There are 5 ways to turn a row about zero (a turn may also mirror it). The second row of each pair is the first, turned, with some noise. The first 45 pairs use one turn. New pairs use 2 turns, one after the other, and a turn may come again.
In the rows, zero is written as 128.
Some pairs, each with its turns in order after it:
[129 128  67 110 124 145 143 121]
[118 122 104 123  88 166  99 119]  (4)

[128 126 122 126  59 132 140 118]
[135  96 136  88 134 163 135  99]  (0)

[106 110 140 150 118 139 142 101]
[138 100 131 104 110 140 121 156]  (0)

[100 164 166  94 138 138 149 151]
[125 154 134 151 149 125 186  98]  (2)

[ 97 166  99  93 130 138  50 169]
[100 164 109 154  59  67 156 150]  (1)

[155 160 128 136 115  86  65  91]
[107 190 130  72 109  99 107 105]  (1)

[100 127 130 105  97 116 132 139]
[145 139 109  89 126 115 125 122]  (4)

[128 145 137 138 110 134 181 131]
[143 135 128 153 178 144 125 133]  (1)

[ 84 153 129  78  99 137  97 142]
[133 142 134  57  89 110 140 127]  (4)

[ 78 141 125 100 105  50 159 196]
[ 82 227 113 100 115 127 177 137]  (2)

[ 96 127 139 137  77 148 125 185]
[105 158 104  74 121 169 111  98]  (0)

[ 97 164 119 132 143  50 142 128]
[143 175 133  87 154 124 174 170]  (1)

[116 125 132 132 102  90 131 120]
[126 142 120 103 160 119 109 125]  (4)

[173 139 132 201 150 102  59 171]
[114 196  90 116 190 109 184 173]  (0)

[112 163 139 120 124 127 126 131]
[142 144 113 144 125 124 156 113]  (2)

[139 114  95 138  73 138 122 134]
[100 163 140 146 132 154 132  87]  (3)

[125 152  50  50 153  72 107 126]
[ 64 113  41  71 125  93 158 124]  (2)

[ 87 135 121 101 152 127 121 110]
[133 126 116 121 143  82 155 116]  (2)

[154 159 135 133 101 135  65 119]
[130 155 159  89 157 102 172 120]  (0)

[105 138 140 138 178  50 148  59]
[162 110 134  80 114  47  65 133]  (3)

[ 74 132 171 156 140 136 103 112]
[ 93 125 128  70 127 109 141 163]  (3)

[190 133 110  91 119 137 147 113]
[155 118 167 192 133 139 114 114]  (3)

[146 123 137  99 123 144 136  82]
[127  89 169 134 130 113 124 124]  (0)

[134 139 117  98 110 148 166 201]
[167 132  78 122 102 142 170  88]  (4)

[125  87 135 120 112 128  83  50]
[ 68 107 123  69 117 130 122  74]  (1)

[137 168 125  99 158 180 196 131]
[151  40 148 144 113 160 143 121]  (3)

[116 111 138  85 146 160 130 172]
[141  96 146 178  99 116 160 123]  (1)

[146 125  86 132 103 179 136 117]
[152 120 141 136  96 180 104 114]  (4)

[125 121 134 124 119 109 124 159]
[114 159 129 114 122 139 127 116]  (2)

[131 131 152 134 119 122  50 111]
[100 175 139 118 163 124 118 181]  (3)

[125 115 133  95 165 149 132 138]
[111 113 139 125 170 119 141 104]  (2)

[159 152 175 146  50 124 148 101]
[129 123 154 187  50 161 132 137]  (2)

[104 106 135  65 115 127 131  70]
[ 74  96 148 158 131  79  98 134]  (3)

[180 147  50 140 206 133 135 111]
[211 131  52  90  90 138 117 124]  (1)

[ 50 107 120  84 122 157 153 119]
[160 117 144 116  71 148  61 112]  (0)

[ 98 122  88 127 131  84 122 109]
[ 86 151 101 112 129 121  88 128]  (4)

[127 177 175 165 175 154 136 151]
[171  95 131  71 132 153 169 167]  (3)

[ 80 152 116 133 132 132  86 105]
[182 159 145 108 107 124 138 137]  (0)

[109 174 150 142 144 124  69  93]
[ 83 151 197 109 131 118 141 161]  (4)

[148 124 128 103 183 136 174 142]
[ 93 122 124 196 116 120 105 129]  (0)

[ 94 117 105 123  81 125  80 150]
[ 62 145 125 146 100 131 134 151]  (1)

[ 92 128 105 188 109  61 143 131]
[107 159 124  87 156 163 128 200]  (1)

[126 108 164 147 115 155 137 140]
[175 126 137 143 134 115 136 136]  (4)

[206 126  60  60 174 137 111 138]
[ 59  57  70  84 168 154 123 110]  (2)

[ 83 118  50 117 122  90 151 113]
[105 118  98 124 106 121  59  66]  (3)

New pairs, each followed by its turns in order:
[206 126  96 118 109  96 109  84]
[166 168 164  82 166 131 142 179]  (3) (3)

[ 87  76 135 129 120  82 136 102]
[107 118 136 136  81 127  61 117]  (1) (0)

[167 135 129 112 110 100 148 174]
[173 122 103  96 140 141  97 118]  (3) (1)

[131 206 135 114 129 206 123 111]
[128  96 162 216 167 131 112  96]  (4) (1)

[166  63  84 118 117 123 105 151]
[ 82 107 145 153  91 103 180  98]  (2) (1)

[150 138 154 103 137  98 121 115]
[124 109  96 135 104  98 122 133]  (4) (3)

[ 93 148 130  97 145 125 196  51]
[ 74 116 175 132 133 193  70 114]  (0) (1)

[140 139 113 118 127 116 129 184]
[ 90 140 121 113 129 155 164 125]  (1) (0)

[117 127 136  95  85 134 154 126]
[ 88  90 120 105 130 141 132 117]  (4) (2)

[206 196 144 123  50 187 116  83]
[225 158 162 129 127  87 208 183]  (1) (0)

[106  86 165 157 132  86 134  98]
[124 197 139 112 141 145 172 127]  (3) (1)

[137 183 206 131 120 206 147 206]
[207  37 125 186 163 181 147 119]  (3) (1)

[155  50 114 152 149 139 104 101]
[ 88 124 164  71 101 131  83 153]  (4) (1)

[137 101 136 140 115 100 204 103]
[150 146  99 142  88 183  96 161]  (4) (3)

[101 133 129 176 150 114 194 129]
[119 186 124 165 132 174 151 143]  (4) (0)

[122 115 136 105 133 105 187 163]
[178  92 140 150 146 135  90 128]  (1) (1)

[116 137 127 115 128  94 158 104]
[126 172  99 125 143 127 131 116]  (2) (4)

[106 153  65 121 124 129 120 128]
[125 125 176 119  84 118 104 145]  (3) (4)

[184 138 143 197 128 197  92 129]
[204 108 132 116 123 161 215 134]  (3) (4)

[131 142 135 109 125 107 141 148]
[114 134 128 126 135 144  97 139]  (0) (4)

[131 158 106 128  50 131 133 162]
[193 112 118 102 107 177 134 114]  (2) (4)

[135 131 119 135  92 109 177  99]
[159  97  94 125 116  89 130 124]  (1) (1)

[159 206 108 135  90 125  99 145]
[151  64 131  97 115 167 145 178]  (2) (2)

[162 154  50 146 132 158 121 145]
[110 149 168 164 168 153  66 119]  (2) (0)

[116 101 146 132 165 169 128 110]
[109 105 147 105 112 171 136 117]  (1) (1)

[112 127  50 131 206 109 125 134]
[ 57 135  84 135 151 116 123 197]  (4) (1)

[135  53 137 137 151 127  50 197]
[171 218 126 185 121  80 145 103]  (0) (0)

[123 129  62  95 135 138 173 120]
[156 113  62 142 134 165 107 129]  (1) (1)

[146 121 121 135 101 172  95 139]
[167 136 126 105  88 114 110 128]  (1) (2)

[103 184 101 135 158 133 134 129]
[102 114 138 106 120 165 177 122]  (0) (0)

[136 117 138 134 139 177 159 116]
[144 114 131 174 140 104 140 143]  (2) (4)

[194 127 102  94 123 160 100  87]
[163  86 190  91 150  99 129 129]  (0) (1)

[128  50 114 178 121 147 136 181]
[105 149 141 142  28 118 152 114]  (0) (4)

[125 133 121 145 127 146  87 137]
[110  88 117 126 115 131 119 118]  (2) (2)

[206 197  79 121 206 170 131 125]
[ 76  91 158 126 161 192  87  33]  (1) (4)

[152 123 171 140 122 139  63 113]
[126 125  90 163 102  82 114  83]  (0) (0)

[145 127 119 112 122 142 117 130]
[114 108 121 132 123 136 134 116]  (2) (1)

[157 121 153 162 152  70 127 110]
[ 89 156 115 173 124 100 140 170]  (4) (4)

[115 127 182 108 106 138 113 128]
[141 109 100 107  97  99 133 153]  (1) (0)

[179 185 115 127 144 141  78 181]
[150  89 115 133 204 184 117  98]  (3) (2)

[ 69 171 206  89 143 125 157 121]
[175  78  60 175 142 137 148  82]  (4) (3)

[137  95  84 162 100 102 126 130]
[105 152 147 176  84 115 146 128]  (2) (1)

[107  92 206 108 116  83 160 173]
[ 85 151 106  90  93 109  44 102]  (0) (4)

[132 135 122 123 105  95 127 186]
[ 97  84 148 123 155 159 121 117]  (2) (3)

[127 163 109 122 114 156 152 158]
[112 111 152 140  83 131 139 149]  (3) (3)

[109  50 206 127 118 113  69 183]
[209 173 123 127 159  41  90 108]  (4) (3)

[100 151  84 103 142 126 132 102]
[ 95 108 142 110 154 126 171 148]  (0) (0)

[133 118 126 117  92 185 130 124]
[121 136 149 148 116 139  92  78]  (4) (1)

[105 127 101 105 140 127 137 167]
[132 144 142 128 132 168 134 164]  (1) (2)

[133 135  74 114  50  93 125 118]
[123 121 126  96 132 179  95  52]  (2) (0)

[112 160 206 166 116 138 124 103]
[ 82 156 156 107  91 134 191 141]  (0) (2)

[136 137 127 113 137 118  67 153]
[135 114 110  87 119 133 158  85]  (1) (0)

[168  50 145 120 143 154 206 137]
[ 91 163  95  95  67  79  78 170]  (2) (0)

[158 112 124 121 142 110 126 143]
[145 150 117 126 119 138 101 134]  (3) (1)

[174 178 122 119 120 121 134 132]
[ 89 129 166 122 146 167 147 116]  (1) (4)

[ 75 128 117 156 121 135 115 167]
[118 162  78 114 124 152 109 116]  (1) (0)

[157 132 206 130  84 179 135 140]
[168 147 134 166 121  78  54 100]  (1) (2)

[148 126 137 145 152 147 136 128]
[117 125 143 134 121 162 134 128]  (3) (2)

[ 50 108 183 119 109 139 151 149]
[ 64 149  77 118 123 184 131 129]  (4) (2)

[ 78 130 124 122 167 133 134 106]
[ 89 129 136 137  92 152 161 126]  (3) (1)

[ 91 138 122  95  92 139 149 194]
[115  94 105  91 132 195 113  97]  (4) (4)

[ 64  75  86 109 118 113 121 102]
[ 49 172 119 127 104 120 151 109]  (2) (2)

[140 123 129  79  99 127  98 107]
[ 94 120 130 160 120  89 104 105]  (0) (2)

[ 95 137 126 112 129 174  50 104]
[113 102 145 171 104  84 158 185]  (3) (1)

[136 106 123  72 142  92 158 155]
[175 102 119 142 149 179 145 150]  (1) (4)

[127 141 116  95 128 133 123 146]
[136 146 122 133 150 156 121 126]  (1) (4)

[117 107 100 124  70 144 157 156]
[135  97 165 126  71 135 109 155]  (0) (4)

[136 166 126 140  95  73 100  91]
[ 64 105 134 159 147 137 133 171]  (0) (2)

[104 150 121 127 122 122 122 141]
[145 137 147 144 125 119 105 132]  (3) (0)

[138 206 203 138 130 134 121 136]
[129 108 158 128 127 174 196 187]  (2) (0)

[116  57 129 109 126 170 111  73]
[118 210 100 155 156 117 153 152]  (4) (3)

[ 72 157 144 155 154 205 171 103]
[120  88 106 215 180 140 167 117]  (2) (4)

[139 134 152  91 111  83 111  99]
[ 91 132 132 111 154  79 137 102]  (4) (2)

[112 170 132  84 134 157 136 110]
[100 122 136 117 122 148  83  89]  (4) (0)

[126 181 134 110  96 126 125 113]
[152 115 128  85 142 123  89 123]  (1) (3)

